There are 9 hidden switches. A switch that is on adds its own fixed numbers to the row, and there is some noise. The rows also spread widely along 12 directions, which tell nothing about the answers.
Some rows, each with its switches (1 for on, 0 for off) after it:
[  5   2 -28  19   1  -2  -4 -30  17  36  18  16  -5   3 -28 -11  26  12
   5   5  -7  26 -30 -30 -29 -33  20   5 -42   7 -20 -13 -29  -7 -32  16
  25  28]
1 0 1 1 1 1 1 0 1
[-35 -28  -3  -7  35 -13  24 -28  12  29  -3  47  28  10 -28 -69   7  20
 -33 -18  19  16 -44 -15 -16   3  46 -10   2  45 -16 -13 -41  26 -38  30
  18 -37]
1 0 0 1 1 0 0 0 1
[  3   7  -5  35  15  -7  14 -14  -4  43  29  -3 -19   1 -31 -26  27  -2
 -17  -1   6 -16 -36 -29   4   0  18  11  -3   7 -25  18 -14 -24  -7  25
  25  -9]
0 0 0 0 0 0 0 0 1
[  5  -9 -23   1  20  10  34 -19  18  34  23  -7   3  12  -4   0  22  16
  -6   2 -31   9 -44  -9 -37 -12  17 -12 -26  10 -29 -23 -12   6   3   3
   6  37]
1 0 0 0 0 1 0 0 1
[-20  27  -1   4  44 -23  28  27  21  47  15  21 -21  -4  13 -42   8   2
 -48   8  25 -31 -49 -24 -20   6   0 -16   1  28 -16  -8  13  -4  10 -23
  15 -20]
0 0 0 0 1 0 0 0 0
[  4   3  23 -46 -13 -42   0  14  26  68   7 -32 -39   3  41 -35 -12 -21
  -1   2  23   4 -33 -17 -10 -28  32 -25 -43 -13  -4   5 -17  28  -3  -2
 -11  19]
1 0 0 1 1 1 1 0 0
[-53 -10   4 -18  10 -14 -10  26  52 -14  21  29 -12  29  10 -36  23 -12
 -57 -16  79  28 -16 -26  -5  14   7  -9 -21  -1 -15  -7   9  12 -23   5
  -5 -25]
1 1 0 0 1 1 0 0 1
[ 19  16 -49  45  23   3 -13   3  24  20  29  -7   2   5  10  -9  31 -21
  -3  13  20 -15 -37  -7 -20   4  30  22 -34   7 -32  -4   3  19  12  34
  16  35]
0 0 1 1 0 1 1 1 0
[  4  -7 -52  29  34  28  21 -18  13  26  36 -21 -16 -19  -8 -30  42 -15
 -51   9   8  15 -28 -40 -20  33  41 -10 -56  43 -47   4  -7  70  40   4
  20  18]
1 0 0 0 1 1 1 1 0
[-11 -17 -25  38  16 -17 -16 -40  19  34 -18 -13 -11 -20  12 -43  32 -26
 -40  21  31  11 -53 -22  -1  64  60  10 -38  37 -15   6 -13  83  28  15
  13  -5]
1 1 0 1 0 1 0 1 1
[-28  -1  17  -7   7 -31  10 -23  22  -8 -21  52  42   6 -21  -9  22  30
   6  24  19  30 -62 -16 -41 -28   5   6 -43  20  -2 -71 -29   8 -35 -27
  14 -10]
0 0 1 1 0 0 1 1 0
[  2 -35 -18  12  30   7  15 -57  29  -8  11   0  32  -4 -16  12  30   4
   6  10 -25  51 -23 -15 -55 -16  14 -15 -58   0  -8 -41 -32  62  17  10
  -9  28]
0 1 1 1 0 1 0 1 0
[ 16 -11 -41   3  66   6 -24  -6  28  36  33  -3  -1 -11   6 -54   4 -26
 -34 -20  20  -8  -1 -33 -35   9  41 -31 -32  28 -25  32 -29  58  24  21
   6   3]
1 1 1 1 0 0 1 0 1
[-17  20 -26  31 -10   2  10 -22  26  30   6  14  -5  -6 -15 -16  44   5
   3  25   1  15 -46 -17 -28 -25  29  23 -27  14  -5 -10 -20   4 -28  -7
  26  33]
1 1 1 1 0 0 0 1 1
[ -7  23 -15   2  14  -7  28  20  21  40   3 -10   5   1  25 -55  13  -7
 -20  13  29  -9 -71   9  -9  21  76  11   0  47 -28  -5   4  60   2  31
  24   5]
0 1 0 1 0 0 0 0 0
[ -1  -1 -20  52  -9 -20 -19 -54  18  30   0  13   0  -7 -37 -21  36 -11
   2  13  20  28 -33 -32  -9  -1  26  39 -30   0  -5  -1 -32  16 -29  41
  27   7]
1 1 1 1 1 1 0 0 1
[-37   1 -43  38 -34  25  30 -14  33  25  15 -14 -28  17 -23 -31  54   1
   3  11   0  25 -69 -17  10 -22  74  48 -21  20 -30  12 -24  17 -36  25
  29  31]
1 1 1 1 0 0 1 0 1
[-22 -27 -17  11   7   4  19 -41 -12  39  -3  29  -5   8 -31 -12  35  50
 -14  15 -38  38 -62 -19 -20   0  48 -18 -33  45 -31 -39 -24  -5 -20 -15
  33   2]
1 0 0 1 0 0 1 1 1
[-56  20  10  17   9 -27  18  13  11  19  12  26 -16  16 -25 -42  24   3
 -29   3  51 -18 -62 -44  10 -20   2  15 -41  15 -16  -8 -20 -31 -22 -25
  27 -18]
0 0 1 1 0 0 1 0 1
[  9  54  32 -42   2 -34   3  -5  19  47  10  20  28 -34 -30 -78  -7 -21
  -6  -2  61  -1  -4 -56 -46 -85 -15  -8 -71  12  10  10 -61  36 -45 -20
  20   8]
0 0 1 1 1 1 1 0 1
[ 23 -16  18  -5  -4 -24 -10  -8   3  -2  30 -13  21  27 -12   4  10   8
  26  -5  23  21 -31  -4  -6 -17  28   6 -41 -21 -28 -22 -23   3 -12  48
   6   8]
0 1 0 1 0 0 1 0 0
[-34  -1 -24  21  -6  -1   3 -22  38  35  -2  31 -21  -1 -31 -47  37   2
 -17   4  15  21 -41 -37 -11 -26  34  27  -9  21  -9   5 -33   0 -52   4
  25 -12]
1 0 1 1 1 0 1 0 1
[ -2   5  19 -29   4 -30  24  21  17  35  12 -29   0  12  41  -5  -3   4
  13  12  11  -6 -66   1 -31 -13  29 -14 -38  -4 -19 -40  -5  17  13  -3
   1  37]
1 0 1 1 0 0 0 0 0
[ 19  53 -13  37  65 -20  17  11 -21  39  50  22  47  -9 -37 -50   2  -6
  -6  -3  43 -62 -32 -29 -27 -20  -8  11 -26  22 -25   6 -25 -19   0  39
  39   4]
0 0 1 1 0 0 0 0 0
[ -8  -5  17  13 -26 -21  -3 -33   1  38  -3  11 -12   0 -29 -33  26  13
  -3   6  16  41 -42 -20   5  -8  53  13 -13  14 -15  -6 -25  10 -44  38
  33 -17]
0 1 0 1 1 0 0 0 1
[ -7  -5 -20  12  35 -15 -18 -16  21  12  16  50   9   4 -23  -7  20  28
 -13   3   8  36 -20 -29 -42 -12   6 -14 -26  17 -17 -38 -12  -7 -23   5
  21  -8]
1 1 1 1 1 0 1 0 0
[ -4   4 -13  23  28 -14 -29 -37  22  20  18  52 -13 -20 -44 -10  32   8
 -36   4  11  36  24 -60 -43 -16 -34 -13 -33   3  -1  -2 -17 -16 -22 -12
  21 -13]
1 1 0 1 1 1 0 0 1

New rows. What belongs after each?
[ -3 -20 -18  24  27   8   5  -2  20  -1  56   4 -18  14 -31 -11  32  -5
 -22 -19  15   9   2 -40  -3 -18  -1   4 -26 -15 -32  13 -15 -16  -4  29
   4  -9]
0 0 0 1 1 0 1 0 0
[-23 -29   3  20  11 -24 -10  -5  18   3  36  -9 -45  29  11  43  25  17
  -8   2  -1  26 -33 -30 -14   6 -14 -22 -52 -36 -22 -37   8 -42  26 -20
   4  24]
1 1 1 1 1 0 0 0 1
[ -4  29  -8   4   5 -19  11   4  23  33  -7  12  22  -6   9 -34  16   7
  -5  18  32  -4 -71  -7 -34   2  38  18 -28  35 -21 -37 -13  31 -17   1
  33  24]
1 0 1 1 1 0 0 0 1
[ -7  55 -14  24  -7 -11  51   8  17  39  17   2  25   8 -12 -49  30 -16
   6  19  37 -49 -73   1 -12 -34  10  42 -30  14 -13   3 -20  -1 -23   3
  21  41]
0 0 0 0 0 1 0 1 1
[-29   5 -32  -7 -11  27  20  22  58  29  24  -9 -50   9   8 -62  36 -19
 -34 -10  25  22 -23 -19   1 -28  66   8  -5  22 -25  41  -7  40 -32  16
  11   7]
0 1 0 1 1 0 1 0 1
[  0  32 -31  17  -2   0   8   5  36  18 -17  15   8   0  19  -5  42  14
 -19  40  13   3 -78   2 -35  18  34  18 -36  45 -31 -50  18  30  -3 -34
  27  30]
0 0 0 0 0 1 1 1 1
[-40 -15 -31  56  -1  -1  -3  -3  18  -4  25  15 -30  29  -5   1  52   3
 -36  13  31  33 -43 -12  18  37  36  19 -16   6 -35 -16  28  -8  -5  41
  22  -6]
0 1 0 1 1 1 0 1 0
[ -9  15 -21  -7  17 -17 -43   4  46  14   1  47   6  -7  10 -35  19  -8
 -28  10  50  37  -9 -22 -46 -10  21 -12 -30  22  -2 -21  -2  35 -32   4
  10  -2]
1 1 1 1 1 1 1 1 0
[ 43   1   2   5  13 -30 -23 -21  12  19  24 -15  18   2  -3   9   7   5
  23   6  17   9 -35 -19 -36 -11   7  -7 -64 -15 -20 -30 -28  13   9   2
  13  35]
1 1 1 0 1 0 1 0 1
[ -2  39 -42  54   1 -16 -48  -2  52   5  -5  55   9  -5 -10  -6  43  -7
 -16  24  55  18 -28 -19 -37  12   4  48  -6  11  -9 -24  13  -4 -43  24
  35  10]
1 1 1 1 1 1 0 0 1
[-22  17 -24  -3  27   3   5  38  59 -17  40  25   0  25  16 -10  27  -3
 -19   1  45   4 -23 -11 -35 -32  -7  -7 -29  -7 -16 -23  10  -8 -11 -17
  -4  15]
0 1 1 0 1 0 1 1 0
[ 80  16  17  -3  -9  -9 -36 -19   8  16  30 -46  18 -33   3  14  20 -26
  26  20  15  30   8 -21 -47 -16  21   1 -49 -24 -18 -14 -17  54  10  41
   7  39]
0 0 1 0 0 0 0 1 0
[-23 -33 -18  63  15 -13  23 -62  -3  23  -6  11   5   8 -40   0  38  23
   3  16 -23   8 -81 -24  -4  21  30  31 -26  16 -20 -33 -34  -5   0  14
  26   0]
1 0 1 1 0 0 0 0 1
[-10 -21   8  17   6 -32  -6 -17  -4  25  10 -16  -8  15   3 -10  14  -5
 -17   3  29   1 -52 -21   9  39  30   3 -44   2 -31 -16  -8  13  16  27
  13   1]
1 0 0 1 0 1 0 0 1
[ 30  18 -14   7  12 -14 -24  -8  52   1   6  21  36  -2  -2  -9  22 -10
  12   8  32   0 -11  -1 -50 -17  -2  27 -11 -11  -2  -9 -16  15 -28  20
   0  19]
1 1 0 1 0 0 0 0 1
[ 53  41 -58  27  57  12 -28  22  43  33  32   8   9 -13  11 -31  17 -29
 -31  -1  29 -42  -4 -15 -47  11   9   7  -8  25 -33  23  12  25  15  22
  16  21]
0 0 0 0 0 1 1 0 1
[-10  16  -6  -5   3  -4  19 -18  21  20  16  33   4   3 -33  -4  24  30
  -3  13  -8  48 -34 -30 -46 -55   1 -13 -40  13 -12 -44 -17  -3 -34 -16
  23  18]
0 1 1 0 1 1 1 0 0
[-46 -41   7  45  -8 -28   3 -39  16  -7  12  -5 -25  17 -26   0  41  -2
 -10   6  28  39 -49 -39  21  20  19  30 -36 -21 -12 -17 -22   3  -2  26
  11 -19]
1 1 1 1 1 0 0 0 0
[  5   8  21 -76  -1 -15 -16  66  49  34  22 -43 -23   5  83 -39 -16 -34
 -18  -9  55  15 -16   2 -29  -5  66 -35 -15  -3 -22   0  16  66   4  30
 -16  21]
1 0 1 1 0 0 0 0 0
[ 15  20 -32   5  -8  22   0  -5  29  35  22  21   5 -13 -23 -29  34   9
   0   5  -2  45  -9 -16 -43 -37  54  19  14  23 -23  -6 -13  20 -61  59
  31  19]
1 0 1 1 1 0 0 0 0
[ -3  28 -77  63   9  54  13 -22  34  31  49  41 -30 -11 -79 -44  69   7
 -28  -6 -16  22  13 -49 -19 -53  20  35  11  30 -26  52 -19 -25 -60  29
  45   5]
0 1 0 1 1 0 1 0 1
[ 12  35  12 -21 -29  -8   1 -17   2  17  10  26  52 -13 -41 -33  21  27
  17  11  36  58 -30 -19 -46 -44  45  14 -45  33 -22 -42 -37  33 -67  33
  49  26]
1 1 1 1 1 0 0 0 1
[-17 -15  -7 -11  51   0 -19   3  28   7  -3  51  11  -7  -5 -43  17  13
 -64  -9  31  28 -10 -26 -36  34  35 -30   4  51 -26 -22   3  37 -11  14
  18 -48]
0 0 0 1 0 0 0 0 1
[  5   6 -36  -1  28  -4 -34   3  58   5 -13  49  19   1  13  -8  20   8
 -21  14  20  31 -33  -3 -57  15  26   4   4  30 -18 -49  13  28 -27  14
   9  -5]
1 0 1 0 0 1 1 0 0
[  3  -3 -15   4  23  -1  15  -6  19  18  23   5  19  18  -5 -17  14   2
  -7  -7   9  -3 -33  -4 -26  -7  22   0 -24   7 -29 -14 -13  10  -8  34
   8  17]
0 0 0 1 0 1 0 0 1
[ 13   3  29  -7  49 -52 -46  16  -4   0  -4  32  33   1  20  -5  -6  16
 -39   8  62  -6 -39 -14 -30  64   6 -29 -35  28 -32 -61  19  12  24   2
  25 -33]
0 0 0 1 0 0 0 0 1
[ -9   6 -22 -24  20  14  20  25  28   3  30  20  44  25  12 -40  15   7
 -13 -11  36  -3 -38  17 -35 -12  44  -3 -17  27 -33 -21 -10  22 -27  30
   7  24]
1 0 0 1 0 0 0 1 1
[ 28 -14 -15  41 -16  19  -9 -50 -11  17  42 -30 -18 -15 -49   2  49  -1
 -14   2  -2  65   3 -49  -6   8  42   7 -60   6 -44   8 -19  40   3  56
  39  22]
0 1 0 1 1 1 0 0 1
[-32 -22  -2   9   5 -10  10  -8  51  -2   7  -7 -18  17  -2 -23  28 -19
  -9  -5  27   3 -43 -30  -3 -20  13  18 -36 -14 -10   1 -28  14  -6  -6
 -11  -2]
0 0 1 1 0 0 1 0 1
[ 36   7  25 -40 -63   2 -31   9  34  -3  25 -34 -11  10  10  10  33  -7
  25  10  32  64   0  -4 -20 -40  49   2 -45 -28 -23 -11  -8  30 -39  25
   3  37]
0 1 0 0 0 0 1 1 1
[  4  10  -3  14   6 -21 -23  -8  20  29   0  23  -9 -16  -4 -15  26   8
 -23  21  23  31 -25 -24 -24  22  29   5  -8  21 -16 -23   5  19 -16  18
  28 -13]
1 1 0 1 1 0 0 0 0
[ 22 -12   5  10  26 -29  11 -33   2  21   6 -10  26  -8   1   4  10   7
  -7  15  12  12 -54 -17 -31  32   9  -7 -52  11 -26 -50 -12  42  31   9
  10  13]
1 0 0 0 1 1 0 0 0
[-21 -23  -2   9  44 -21 -10 -28  21  17  12  49  15  10 -24 -33   9   2
  -8 -11   9  17  -7 -17 -30 -32   7 -19   2  -4  11  -3 -34 -10 -31  29
  -5 -32]
0 1 1 1 0 0 0 1 0
[ -9  -1  16  -2  24 -24  20 -28   9  28  11  25  -3 -15 -28 -18  16  20
 -17   8  -6  26 -19 -39 -36 -28  -7 -24 -30   8  -2 -22 -24   5  -7 -17
  14 -12]
0 1 0 1 1 0 0 0 0
[ 31   3   6   5 -22 -20 -64  -2  45 -17 -11  22  34   6  -5 -24  26 -16
   5   3  75  27 -18  -3 -11  14  47  49  -4   3 -22 -13  -9  35 -54  66
  15 -24]
0 0 0 1 0 0 1 0 1
[-44 -22  -8  10  31  -6   4 -13  31  12  15  13 -19   2  -7 -42  26  -6
 -50  -8  37  25 -33 -39 -10  21  28 -12 -23  20 -16  -3 -17  34   2   0
  11 -26]
1 1 1 0 1 0 0 0 1
[ 81   5 -31  32  44 -10 -61 -39  24  18  -6  22  43 -39 -15 -29  18  -6
 -15  14  27  24  -5 -15 -50  45  48  11  -2  41 -24 -14 -10  83  -2  58
  30 -24]
0 1 0 0 1 0 1 0 0
[ -4  15 -33  15  -5  -1   4  11  43  43   2  -9 -27  -3  40 -30  33 -21
 -30  24  24   7 -51   2 -14  29  56  14  -1  24 -23  -5  21  45  -1  20
   9  18]
1 0 0 0 1 1 0 1 0
[ -9   8  13  -3  18 -24 -15 -36  41 -14  -3  56  40 -21 -42 -19  23   1
 -14   8  40  57   7 -45 -58 -38 -25   4 -39   2  14 -38 -32  35 -40   2
   9 -18]
0 1 1 1 1 1 0 0 0
[-23 -20 -33 -11  57  -3  10 -38  22  58 -10  39   2 -20  -3 -70   5   7
 -47  -3  -8  18 -33 -34 -51 -10  37 -49 -43  57  -7  -8 -42  59  -2 -24
  10  -7]
1 0 1 1 1 1 1 1 1
[ 38   4 -16  44   9 -28 -33 -30  20  19 -11  15  25  -5  -4   2  22   1
   1  19  25   7 -43  -2 -25  34  23  32 -19   8 -22 -35  -2  22  -8  44
  26   6]
0 0 0 1 1 1 0 0 1
[-15  33  -4  34  34 -23  12 -15  -1  51  22  20  -8 -15 -41 -66  20 -20
 -43   0  40 -27 -23 -50  -1  -6  -4   7 -23  22  -7  38 -23  -1  -6   6
  29 -24]
0 1 0 0 0 1 0 0 1
[ 11   2   5  56  30 -55 -10 -38  12  23 -17  10  11 -14  -3   7  17   0
   8  30  15 -18 -70 -24 -22  27 -10  27 -32  -7  -3 -45 -14   6  24  -2
  18  -8]
0 0 1 1 1 0 0 0 0
[-62  30 -14  20  39 -30  58  -9  39  39 -12  49  16   1 -18 -84  15  -7
 -36   5  44 -43 -73 -24 -17 -23  -8  18 -24  38  11   4 -32  16 -17 -35
  12 -12]
0 1 0 1 1 1 0 0 1
[ -8 -14 -40  49  -1  20  18 -21  39  -1  20  -3  -4   8 -10 -17  55  -9
  -7  11  11  28 -38  -2  -6   9  52  36  -7   9 -25  -1  -5  40  -9  45
  12  11]
0 1 0 1 1 0 0 1 0
[-14 -48 -29  28  23   2 -24 -60  29  21 -15  35 -13 -12 -31 -23  34  18
 -30   1 -12  56 -26 -41 -26  18  43  -3 -14  35 -18 -20 -34  34 -22  15
  21 -30]
1 0 1 1 1 0 1 0 1
[-16   1 -58  20  28  43  19 -10  61  28  19  24 -44 -11 -10  -5  55  15
 -42  10 -47  30  -6 -30 -52 -16  10 -11  18  25 -16   6  10  -1 -11 -33
   9  16]
1 1 0 0 0 0 0 0 1
[-42  -9   6  10   6  -6   5  21   6 -10  46  -3 -32  23   5  12  35   3
 -47   4  45  39 -29 -37   0  16   5 -21 -56  -4 -41 -38  25  -7  16   3
  17   2]
0 0 1 0 1 1 0 1 0
[-19   5 -16  57  -5  -3  25 -15  22  23  21   0 -30  12 -29 -13  50  -2
 -13  11  15  -9 -53 -27  13  -1   8  43  -3  -5 -22   6  -7 -30 -15  12
  24  -2]
0 0 0 0 1 0 0 0 1
[-30 -44   7 -19   1  -7  26 -15  15  27  18 -34 -35  23  26  -4  20   1
 -24  -1  -6  24 -49 -14  -6  12  33 -38 -51  -6 -23 -19  -9  23  29 -13
 -15  19]
1 0 0 0 0 1 0 1 1
[-30  -2  10 -16  -5  -3   6  14  36   4  18   2  -9  15  12 -24  26  -4
 -19   6  33  39 -30  -9 -18 -16  41 -10 -11   4 -11 -17   1  24 -23  15
   2  -2]
0 1 1 0 0 0 0 1 0
[ -7  12 -51  22  19  16 -20  -6  39  -1  20  46  16   7 -19 -20  44   3
 -26   4  28  20 -11 -17 -36  -7  16  10 -31  24 -21  -6  -6   9 -29  10
  17  15]
1 1 0 1 0 1 1 1 1
[ 19   5  22 -43  -4 -15   2  -1  -2  39  26 -12  -9  -4   7  13   5  17
  -2   9 -13  42  -7 -26 -44 -26  11 -41 -48  -4 -23 -34  -3   9  -1   5
   9  32]
1 0 0 1 0 1 0 0 0
[-23  12  -2  55 -10 -37  -2 -34  11  15 -19  24  22   4 -32 -40  35 -10
 -10  20  56  -1 -71 -16  16  26  32  59 -22  21 -10  -9 -22  20 -26  36
  31 -22]
0 1 0 1 0 1 0 0 1
[ -5  31 -28 -12   6   7  35  21  27  21  20   8  29  10  12 -20  22  12
  10  20  11  -5 -65   6 -47 -37  38   6 -41  30 -27 -40 -10  21 -18  -9
  17  52]
1 0 1 1 0 0 1 1 0
[ 24 -16  12  29  29 -45 -14 -54   0  19  -5   1  27   1 -22   2   8  12
  19  14   3  -2 -63 -21 -23   7   3   3 -55  -2  -9 -36 -39   9  17  -8
  14  -1]
0 1 1 0 0 0 1 0 1
[-27  11 -21   6  12  -3  40  10  17  40  27   0 -20  17  -3 -33  22   9
 -11   6   2 -12 -61 -15  -5 -21  33   5 -23  18 -22   4 -12  -5  -6  -7
  16  17]
1 1 0 1 0 0 1 0 0
[ -4  26 -20  52   3  -9   9 -12  10  48  14  20 -30   7 -29  -7  41  15
  -7  19  -9 -11 -48 -17  -4  -8  10  26  13   7 -15   3   4 -55 -24   7
  33   4]
0 1 0 0 0 0 0 0 1
[-20 -32 -41  48  20  -2  -1 -43  32  20 -20  14  -6  -8  -4 -38  41  -4
 -29  18  11  24 -71 -16  -7  48  69  23 -10  43 -21 -19 -18  62  -1  20
  16 -24]
1 0 1 0 1 0 1 1 0
[ 56  -2 -38 -22  43   8 -75  22  74  31  40   3 -25   6  37 -19  -5 -41
 -15 -29  16  12  54 -10 -56 -33  17 -40  11 -29  -7  42   4  19 -12  47
 -26  16]
0 1 1 0 0 1 1 0 1
[-11 -16   0 -10  19   8  52 -13  12  -4  44 -31  27  16 -14 -19  20   0
   0 -12  15   3 -39 -19 -21 -19  16  -4 -68  -1 -29  -8 -40  38  18   5
  -1  38]
1 1 0 1 0 0 0 0 1
[ 11   7 -64  66  34  16   7 -22  38  14  23  28  14  -9 -20 -18  51  -8
 -14  14   6 -13 -26 -11 -30  10  15  42   6  16 -20   4  -7  10 -10  35
  17  10]
1 0 0 1 1 0 0 1 0
[  4 -38 -25  30  18  -9   1 -43  26   7   1 -14   6   8  -1   2  26   8
   5   6  -2  17 -66 -14 -19  23  39  14 -50   8 -30 -35 -30  39  18  11
  10  19]
1 0 1 1 1 0 1 0 1
[-10   7 -14   6  20   2   8  -1  20  41  12  15 -19  -8  -7 -40  23   3
 -30   6   3  19 -24 -21 -19  -3  47  -8  12  30 -16   9  -1  21 -17  26
  21 -15]
0 1 0 1 0 0 0 0 0
[ -4  -4 -33 -15  18  50   3   9  54  21  44   1 -50 -13  -7 -16  40  -3
 -41 -10 -26  68  35 -38 -50 -41  34 -34  16  10 -20  19  10  28 -22  19
   3   5]
0 1 1 0 0 0 0 0 0
[ -5 -10 -59  23   6  43  -6 -13  51  20  29   5 -37  -3   1 -12  53   0
 -28   4 -15  52  -5 -16 -38  -6  53  -7   1  17 -25   4   3  28 -20  20
  14  28]
1 1 1 0 1 0 0 1 1
[ -3  -2 -12   5   5   2  -4 -12  17  18   9  18   7   0  -9 -18  34   8
 -18   8  13  23 -26 -15 -27   2  33   1 -19  20 -23 -18 -11  11 -23  14
  18   6]
1 0 0 1 0 0 0 1 1
[ 24  32 -32  27  74 -14   5  -4   3  71  23   8   4 -37  -3 -45   2 -13
 -24  10  -2 -46 -27 -35 -48   3   9 -14 -15  34 -12  12 -16  21  27   2
  25  10]
1 0 1 1 0 0 0 0 0
[ 11 -44  32   3  50 -62 -38 -30  11 -11  -5   6  30  10   9  -1 -11  -1
  -7  -7  49  -1 -46 -26 -20  37  -6 -19 -72 -11 -16 -50 -33  30  36  -2
  -4 -28]
0 0 1 1 1 0 1 0 1
[ -7 -18   2  14   1 -19  -6 -39   8  27   2  16  -1   4 -15 -11  24   7
  -4  12  -3  41 -27 -11 -14  -4  32  -5 -20   3  -5 -17 -15  14 -17  31
   8  -7]
0 1 0 1 0 1 0 1 0
